The rows of a group lie close to one hidden flat surface of 9 dimensions, which passes through zero. Surfaces can cross.
In the rows, zero is written as 128.
Known rows, each followed by its group:
[144  82 147  68 154 123 139 141 165  97  76 149 145 120] -> safuz
[156 138 127 117 109 156 116 113 141 165 131  93 125 110] -> zapeg
[128 169 137 158  87 100  88 144 142 139 128 135 128 141] -> malak
[ 91 147  88 175 161 117 133 109 113 101 124 105 126 148] -> malak
[109 131 128  91 108  90 128 167 127 107 140  66 123 194] -> malak
[118 116 182  98 158 120 200 136  57 107 130  67 132  89] -> daket
[108 144 165 169  69 132 168 161 125 117 167 123 105  79] -> safuz
[120 170 113 123  81  81 167 191 127 116 139 162 146 130] -> zapeg
[190 142 113 148 140 191  83 157  99 118 163 154 127  91] -> safuz
[152  85 191 151 126 169 158 133 166 132 140  86  69 164] -> pogep
[ 89 145 124 148  79 135 147  71 158 119 134  84 141 164] -> daket
[162 102 125 184 135 165 195 101 138 121 115 112 110 138] -> zapeg
[162  66 137  87 127 123  92 130 140 114 144 154 124  85] -> rifa
[143 213  84 154 104 136  96 134  99 153 186 115 136 146] -> safuz
[ 66 172 156 198 134 171 134 111 128 126 120 121 113 107] -> pogep
[ 99 134 137 140  83  91 116 122 114  99 167 101 126 125] -> pogep
[149 104  66 111  91 135 107 152  94 146 162 104 113 152] -> daket
[153 123 140 118 152 155 154 147 119  73 153 114 133 133] -> malak
[138 128 137 172 130 189 108 171 126 122 145 111  81 130] -> safuz
[ 62 136 159  90 107  98  96 161 148 144  99 168 136 154] -> zapeg
[130 111 135  80  70 128 118 166 118 133 110 166 163 144] -> zenad
[110 114 102 147 141 167 168  59  85 102 154 134 140 151] -> rifa
[131 110 130 128 137 151  95 158 121 142 110 108 102 152] -> daket
[ 49 146  98 106 135  44  97 107 141 116 137 129 138 125] -> safuz
[116  91  80 131 154 148 163 101 126 172 129 152 110 106] -> daket
[ 54 131 126 160 119 161  86  91 102  74 150  95 139 107] -> pogep
[147 114 141 140 135 122 111 163 123 110 132 122 105  79] -> zenad
[ 79 176 166 128 162 118 125 153 120 148 100 149 118 109] -> rifa
[ 97 141 198 102 160 112  91 134 123 144 133 151 115  99] -> malak
[142 181 129 126 178  82  83 120 111 210 118 161 117 112] -> daket
[152  68 140 158 121 153 177 104 115 147 108 146 108 120] -> Pafe
[ 96 150 139 159 131 154 163 158 107 175 142 102  75  74] -> zenad
[147 112 143 110 172 102  91 124 148 160 113 138  99 166] -> zenad
[122 164 133 121 123 138  99 127  85 157 127 118 147 148] -> malak
[126 133  60 120 127 137 133 198 136 107 139 140 110 188] -> daket
[157  60 125  76 121 116 120 106 121 104 110 129 167 126] -> zenad
[165 147  92 133 118 131 185 178  99 126 173 178 123 128] -> zapeg
[ 49 112 138 170 110  85 130 125 158 142 108 155 105  76] -> Pafe
[170 174 155 136 103  69  82 192 111 124 138 150 138 112] -> rifa
[176 120 116 150 109 150  89 158 150 143  97  94 114 188] -> zenad
[159  91 175 162 104 156 130 125 136 116 112  89 121 101] -> Pafe
[151 126 149 129  92 114 187  64 165 201 160 122  93 114] -> pogep
[120 113 197 129 127 174 100  50  99 152 108 114 143 100] -> daket
[151  67 136 142  97 120 166 115 156 121 106 155 129 117] -> zapeg
[ 95  95 158  84 149 117 180  93 167  77 168 137 122  96] -> malak
[ 80 155 165 101 168 129 109  86 139 156 116 121 126  54] -> rifa
[ 78 137 127 193  91 124 141  82  92 134 173 141 118  77] -> safuz
[149  80 117  91 102 171 134 123  85 116 170 127 131 106] -> zenad
[118 115  82 138  93 195 125 118 131 138 133 177 145 141] -> daket
[105  92  68  72  89  73 127  78  97 161 145 101 152 140] -> malak
[146  88  87  87 118 115 146  99 105  97 166 103 144 126] -> malak
[153 157 123 109 165 122 123 126 183 190  79 151 117 123] -> safuz
[143  90 148  41 101 105  79 129 170 117 152  95 132  80] -> rifa
[121 110 146 106 111 132 117 179 122  90 116 163 142 108] -> zenad
[167 134 105 186 105  63 148 122 109 152 131 182 117 164] -> Pafe
[ 93 154 157 169 113 131 120 108 130 118 172  67  91  95] -> pogep
[181 172  57 139 158  69 160 133 131 150 155 179 135 126] -> Pafe
[100 146 127 179 120 194 146 128 141 121 122 162 124 112] -> zenad
[101 122 199 163 116 109 140 124 164 150 101 125  92 189] -> zapeg
[117  83 120 118 147 179 128  58 136 127 110 110 145 139] -> zapeg
[101 115 121  87 117 155 146 192 152 131 100 105 117 187] -> rifa
[192 168 141 147 158 124 115 196 124 106 127 158 127 124] -> pogep
[188 211  96 119 153 152 106 101 117 141 145 135 169 164] -> Pafe
[ 82 163 123 135 160 110 164 154  55 128 136 139 126 126] -> rifa
[107 160  78 126 182 130 153 137 133 132 127 152 120 192] -> pogep
[166  83 122 103  90 139 112  95 107 124 135 144 169  75] -> pogep
[173 124  85 106 105 139  59  82 134 138 160 202 161 145] -> daket
[152 112  90  78 127 161 137  74 158 156 123 138 143 150] -> safuz
[ 87 169 126 132 106  69 123 104 119 135 143 167 150 100] -> zapeg
[121 109 140 113  76 144 197 102 121  98 145 131 170 123] -> safuz
[142 133 119 133 158 144  46  91 156 120 122 146 140  92] -> Pafe
[117 112  71 128 109 113 136  90 130  96 145 141 148 199] -> Pafe
[132 100 186 170 121 183 120 124 124 146  80 123 112 156] -> Pafe
[124 202 137 163 130  74 128 114  75 102 187  90 147 134] -> rifa
[151 143  98  95 141  83 130 153 137 105 155 111 132 104] -> Pafe
[119 157  85 136 143 153 124  92 105 137 111 197 186  54] -> pogep
[128 115 152  96 146 148 158 165 132 134 103 111 115 157] -> malak
[101 153 152 114 170 117 114 160 116  58 197 139 114 130] -> zenad
[151 107 125 178 128 171 191  86 141 127 108  80 129 140] -> zapeg
[ 88 165 124 191 129 140 168  98 110 123 123 189 137 158] -> rifa

New rows. What belongs after each?
[ 90 133 186  63 107 135 163 100 152  87 171 143 152 142] -> malak
[163 147 103 129 108 147 146  74 131 181 145 171 141  82] -> safuz
[ 94 179 178 149  94  94  98 161  80 186 123 168 121 151] -> Pafe
[148 122 154  78 127 145 171 190 136 146 105 108 120 155] -> malak
[ 89 116 153  55 170  76 138 145 109 111 118 138 139 142] -> zenad
[113 100  98 119 121  70  98 109 117 116 147  97 124 133] -> malak
[104 112 134  74 150 117 180 141 123 124 131 105 124 116] -> malak
[135 127 118 120  98 108 140 180  98  99 153 133 135 171] -> rifa
[201 146 126 147 129 127 148 121 116 102 205 160 125 123] -> pogep
[113 164 104 187 115 112 172 145 102 110 141 126 128 168] -> rifa
[113  79 111  80  97 103 134 110 135 151  91 144 156 151] -> pogep
[160  93 190  73 161 134 137 161 140  67 165 134 120  95] -> malak
[169 136 121 190 154 181 103 121 115 159 102 160 126 105] -> malak
[170 130 110 162 131 153 160  82 142 117 124 105 139 116] -> Pafe
[144 132 130 144 100 107  87 126 127 210  96 159 122  91] -> malak
[181 101 128 148  78 181 149  68 119  90 144  73 166 141] -> Pafe
[122 163 101 123 175 124 113 179 119  89 140 110 122 184] -> pogep
[115 174 120 125 163  80 104  63 151  91 175 164 143 160] -> zenad
[153 150  95 115 181 108 130 181 123 114 138 156 124 175] -> pogep
[116 183 133 162 121 104 133 112 103 116 149 121 142 144] -> rifa
[ 90 155  62 126 143  99 114  86 158 117 142 161 150 121] -> Pafe
[110 144 139 138 123 151 133 154 116 129 116 118 127 136] -> daket
[ 94 161 170  73 137 123 139 112  93 123 166 124 145 123] -> malak
[117 124  90 160 155 114 168 138 133 138 119  45  87 119] -> rifa
[103 137  97 190 186 173 204 123 131 128 104 163 112 127] -> zapeg
[122 115 115 100 132 140 141 188 129 149  89 116 116 152] -> rifa
[139 148 125 166  77 121 152  88  77 145 174 122 139 105] -> safuz
[116 156 140 148  86 139 149  70 164  87 183 169 153 107] -> malak
[101 129 162 148 189  97  89 152 122  86 135 117  98 122] -> malak
[124  75 157 145 102 127 141  87 156 169 107 153 111  78] -> pogep
[155 102 175 103 188 177  83 166  76 171  80 132 113 126] -> malak
[109 181 106 122 155 102 108 141 111 110 163  85 123 124] -> pogep
[112 125 130  93 141 151 133 118  61 112 154 161 167 137] -> rifa
[108 144  96 103 109  62 188 132 152 165 134 154 122 225] -> pogep
[162 140 123 138 173 146 112 191 121 133 128 100  97 105] -> zapeg
[126 110 101 186 134 113  79  85 125 123 128 152 122 101] -> malak
[132 145 113  76  98 161 123 115 144 170  99 112 161 158] -> rifa
[161 122  89  87 100 115 144 190  97  73 158 136 155 151] -> zapeg
[ 23 139 146 152 157 137 141 147 159 114  96 172 117  92] -> safuz
[132 177 101 149 107 129 147 144 111 127 134 110 146 150] -> malak
[ 93 155 127  44 130 142 181 152  99 153 163 120 138  94] -> Pafe
[141 160 137 188 114 109 138  94  85 163 135 123 124 101] -> safuz
[107  71 131 122 128  99 118 144 152  92 128 120 107 107] -> Pafe
[121 133 130 131 126 121  56 128 116 121 129 151 143 193] -> Pafe
[ 78 120 162 156 143 131 150 143 127 104 124 202 116 139] -> rifa
[ 87 107 155 137 129 104  93 123 171 158 106 150 106 116] -> malak
[123 110 158 179 153 105 125 129 151 132 151 149  74 104] -> pogep
[170 142 177 154 150 141 112 200 145 142  63 121 104 100] -> pogep
[136 137  97 157 165 149 141  83 115 143 127 140 132  69] -> zapeg
[114 151 129 130  90 101 166 109 163 172 142  98 105 151] -> safuz
[ 92  62  95 108 167 147 147  63 145 119 159 125  97 184] -> pogep
[ 64 153 153  47 116 125 129 135 148 162 129 127 143  83] -> rifa
[ 98 139 151 158 138 136 105 188 121  87  95 133 135 154] -> pogep
[123  94 134 168 150 158 116 125 150 111  82 118 103 183] -> Pafe
[156 101 114 121 183 126 121 145 133  96 142 155 103 176] -> pogep
[ 90  70 141 140 154 120 148  87 105  98  93 124 138 141] -> safuz
[ 96 169 115 172  93 138 170 113 131  58 126 135 185 101] -> zenad
[175 142 128  97 127 158 100 172  58 167 112 104 142 157] -> malak
[123 127 129 108  79 119 164 106 102 103 161 134 169 111] -> safuz
[ 79 124  74 105 123 153  88 102 152 131 170 144 118 143] -> safuz
[154  97 164 111 164  92 120  84 125 136 133 105 118  78] -> daket
[133 113 143 105 187  64  85 114 142 126 135 159 109 133] -> zenad
[141 181 126 102  73  57 149 137 129 134 151  79 153 155] -> safuz
[118  96 167 128 147 151 120 124 164 159 103 165 107  91] -> malak
[131 147 110 171  77 175  85  97 126 135 115 137 148 194] -> malak
[178  96 162 125 139 154  94 128 127 125 138  98 111  62] -> pogep
[131  60 101 108 119 107 138 111 170 111 125 115 114 138] -> malak
[148 109 108  89 170 140 133  93 154 155  81 110 135 200] -> safuz
[ 78 166 144 168 175  81 151 168 107 103 145  67  86 126] -> rifa
[174  91 122 100 160 124  72 127 123 128 130 146 121 135] -> daket
[161 178 125 169 144 153  99  89 128 169  83 129 158 152] -> rifa
[138  87 125  96 149 198 116 115 118 122 167 140 107 151] -> zenad
[ 93 143  90 165 120 120 160  76 142 187 129 152 115  80] -> daket
[103  63 158 153 133 108 160  86 121 119 112 135 111  92] -> safuz
[177 153 107 101 122  46  98 158 112 124 189 122 127  93] -> pogep
[104 168  90 202 140 137 119 108 121  91 128 110 131 171] -> malak
[ 89 145 122  78 135 126 196 120 106 174 114 113 142 126] -> malak
[181  51  77 128 102 138 123 131 155 119 119 122 124 140] -> malak
[125  90 100  87 160  42  90 144 135 148 126 154 104  99] -> pogep
[145 132 105 104 139  95 159  63 115 154  87 124 172 161] -> safuz
[120 178 115 124 143  95 184 165  99 125 130 170 148 102] -> daket
[158 166 174  93 164 135 197 185 119 104 143 128 125  77] -> malak
[120  92 150 161 175 142 111  97 156 142 129 129  72  72] -> pogep
[ 94 130 119 126 204 155 110 136 145 140  92  90 103 118] -> pogep
[181 142 113 142 167 203 152 111 110 103 173 145 135 153] -> pogep
[ 89 170  79 160 120  68 137  85 109 136 152 124 145 105] -> malak
[140 166 144 150 164  89 152 195 133 113 123 111 101  88] -> malak
[134 126 138 119 128 197 153 166 135 102 123 135 134 135] -> safuz
[162 116 170 133  86 151  54 112 133 136 148 173 145 118] -> malak
[143 153 155 147 108  62 125 170 121 133 150 148 109 112] -> zapeg
[223 135 164 116 132 142 133 152 134 126 173  70  97 124] -> pogep
[120 140 119 114  77  82 125 142 111  99 181  95 138 168] -> pogep
[114 137  75 113 113 120 176 146 117 184 110 130 128  91] -> rifa
[ 96 128 104 136 126  60 162 121 154 137 126 123 108  91] -> malak
[ 87  96  72 156 177 102 128  94 176 126 104 195 112 143] -> Pafe
[ 98 116 115 132 187  97 136 174 128 120  90  85  92 134] -> malak
[108  66 115 126 124 160 171 102 142 124 107 191 125 200] -> pogep
[180 143  99 145  92 154 122 111 102  97 159 121 163 165] -> malak
[105 123 158 165 154 136  77 104 145 130 120 162 110 110] -> malak
[187 103 127  86  96 136  79 119  75 175 139 153 149  98] -> malak
[ 89 111 133 110 157 197 172 130  93  87 166 103 111 133] -> zenad
[101 161 153 161 152 123 114 166 138 178  76 136  99 123] -> malak
[137 132 127 104  96  97 157 116 145 117 162 132 142  99] -> malak
[139 147 118 132 108 106 103 108  94 154 154 145 149 102] -> malak
[ 73 167 174 129 193 173 150 121 100 130 123 139 123 125] -> malak
[147 112 158 180 130 123 140 116  76 126 121 133 120  80] -> safuz
[123  98 164 105 138 115  78 185 122 107 122 112 106 137] -> Pafe
[ 75  83 150 145 102  92  82 130 131  93 137  84  96 110] -> pogep
[137 175 128 205  97  96 124 163 142 134 113 118 117  45] -> zenad
[155 177  94 125 180 148  90 124  84 133 101  98 158 215] -> safuz
[145  80 137  74 156 147  98  99 126  97 144  75 125 114] -> rifa
[ 73  91 121 137 132 113 178 105 165 153 138 175  90  43] -> rifa
[163  96  96 121  55 153 128 119 129 135  92 138 174 155] -> zenad
[139  96 130 131  98 123 168 102 112 100 164 162 131 167] -> zapeg
[118  80 143 132  97  43 114 131 145 117 156 139  93 126] -> pogep
[146 171  99 123 158 114 178 137 123 165 134 164 125 143] -> Pafe
[119 150 135 101 128 123  99 151 128 162 148 151 121 118] -> zapeg
[128  44 121 129 144 110 118 123 123 146 123 208  98 139] -> Pafe
[106 126 114  70 124 147 148  98  83 123 185 123 134 153] -> zenad
[123 111  56 150 156 115 132 113 212 133 119 123  88 197] -> daket
[129 141 119 110 128 168  94  98 139 178 157 180 121 201] -> zenad
[ 85 112 138  83 150 164  83 131 160  88 122  86 129  87] -> Pafe
[100 106 172  74 187 154 112 103  78 111 144 127 127 128] -> malak
[159 144 109 115 125 177 109  75 112 136 143 148 164 116] -> Pafe
